The groups are shells around one centre, one inside the other: the same stretched ball of 5 dimensions in 6 sizes.
Known rows, each followed by its group:
[-15 -43  32 -17 -31  -8  21  27]	(0)
[ 13  40 -10  40  31 -29 -23  -8]	(5)
[ 22  52 -36  18 -19 -41  -7 -20]	(2)
[ -5 -45 -27 -59 -22 -27   4 -10]	(5)
[-16 -74  33 -81  22  69  19 -14]	(1)
[-4  8 39 16 21 53  7  5]	(4)
[-14 -40 -14 -46 -40  16  16   6]	(3)
[  6  10  26  10  42  23  -5 -11]	(5)
[ -7 -26  34 -11 -19  -3  19  16]	(5)
[  0  -2 -16   5  27 -20 -21  -4]	(4)
[-38 -64  -3 -33 -37  56  13  36]	(1)
[ 25  11  14 -16 -48 -79  26 -12]	(1)
[ 28  44  24  16  37 -10  -1 -31]	(3)
[ 31  31  31 -20  31   8  14 -47]	(1)
[  0  55  23  71  36  52 -14  11]	(2)
[-22  -4 -37  39 -19 -22 -24  40]	(2)
[ 15   9  -9   3 -46 -95   8   4]	(0)
[ -3  54 -23  70  32  28 -33  10]	(4)
[ 19  63  23  63   4 -23  -1   3]	(5)
[ 24  79 -10  85  20 -68 -27   1]	(2)
[-33 -43  11   3 -23  35   5  44]	(4)
[ 28  17  16 -41  34  17  11 -55]	(1)
[ 21  31  10  31 -17 -84   2   2]	(5)
[-21   3 -34  38  12  17 -30  27]	(4)
[ -6  -8   0  24  -4 -47 -11  23]	(3)
[  4 -21  -1 -28  34 -18 -10 -19]	(1)
[ 0 46 29 78 -3  2 -3 31]	(2)
[  6 -22   1 -47 -46 -27  26 -10]	(4)
[-15 -49  32 -51  -7  60  25   1]	(0)
[-16  24  10  65  26  45 -19  31]	(3)
[ 28  74  13  62  27 -34 -12 -14]	(5)
[ 26  84 -11  87  12 -70 -24   1]	(0)
[  9  42 -35  38 -24 -43 -13   4]	(3)
[ 10 -45  15 -72 -36 -53  30 -18]	(0)
[ -1 -16  23 -40   1  59  21 -16]	(0)
[-26 -20 -28 -15  27  98 -17   1]	(1)
[-21 -25  29  21  14  20  -4  33]	(0)
[ -6  19  -5  18  44  71 -17  -7]	(3)
[-30 -52 -11 -51   0  98   6   4]	(2)
[ -1  13  18   2  39  76  -2 -14]	(4)
[ 15  33  -3  -5  16  33   2 -30]	(3)
[-16 -64   6 -60 -55 -10  28  14]	(2)

New rows, each followed by its group:
[-28  -9 -13  43 -22   9 -13  50]	(4)
[-24 -69   2 -45 -42 -13  15  27]	(4)
[-35 -48 -21 -10 -33  25  -3  39]	(4)
[-29  -5   8  29   3  86  -4  33]	(1)
[  2  64  12  95  35  12 -26  21]	(0)
[ 30  44  30  20  33 -29   0 -27]	(4)
[ -8  46 -27  79  16   3 -34  26]	(4)
[ -7  40 -33  60  40  25 -39   9]	(1)
[-11  57 -28  96   6  10 -34  37]	(1)
[  9 -28   8 -65  27  23   9 -40]	(3)
[ 27  34 -13 -21   9  -9   3 -45]	(4)
[  7 -22 -11 -32   1 -47  -2 -14]	(5)
[-19  12 -11  62 -21 -12 -16  48]	(4)
[ 18  67 -26  68   0 -58 -23   3]	(3)
[  0 -14  17 -31  40  55   2 -23]	(5)
[ 22 -10  30 -40  -5 -45  22 -27]	(3)
[-28 -39 -21 -26  28  81 -15   5]	(4)
[-25 -86 -11 -80 -44   4  19  11]	(0)
[  3   0  10  14  25 -28 -11   2]	(3)
[-14 -35 -19 -56  -7  63   8 -13]	(4)
[  5  17 -41  -6   7   6 -15 -19]	(3)
[-10 -27 -17 -45 -25  36  12  -7]	(3)
[ -9  -1   3  38 -25 -48  -5  36]	(3)
[-10  49  -6  81  -9  26 -15  35]	(1)
[-20  12  -5  44 -14  42  -7  34]	(4)
[ 18   9   6 -30  42  19  -1 -42]	(4)
[ 22  -1   2 -23 -10 -79   7 -21]	(3)
[ 48  74  19  26  15 -64   4 -42]	(1)
[-14 -53 -26 -49  10 -10 -11  -4]	(1)
[ 10 -24  -4 -39   5 -48   1 -19]	(3)
[-10  42  -3  82 -21  -5 -12  43]	(2)
[-34 -66  -6 -40  25  69  -9  13]	(0)
[  8  -9 -19 -40  23   6  -6 -33]	(5)
[ -1  47 -21  66 -25 -22 -14  26]	(4)
[-14 -85  31 -94  11  45  24 -14]	(1)
[ 28  42  40   9  39  13   8 -34]	(1)
[-25 -48 -13 -52  -5  81   7   1]	(4)
[ -27  -92  -23 -102  -35   33   18   -2]	(1)
[ -7 -25  38 -11  -8   9  18  13]	(5)
[ 18  35  -2  39   2 -78 -12   1]	(3)
[-33 -45 -11  -1  19  38 -19  30]	(0)
[-10  16  11  65 -25 -39  -6  47]	(2)
[ 32  29  29   4  18 -60   6 -28]	(0)
[ 14  41  -1  27 -28 -24   7  -1]	(3)
[-11 -62  -5 -82  17  43   7 -23]	(3)
[ 17  17  37  15 -24 -53  20   4]	(0)
[ -8 -45 -14 -37  -5 -36  -4   2]	(4)
[ 17  57   6  69  13 -57 -17   7]	(5)
[ 25  27  -8   4 -51 -96  13  -7]	(1)
[-21  -4   2  48  -4  -7 -15  44]	(3)
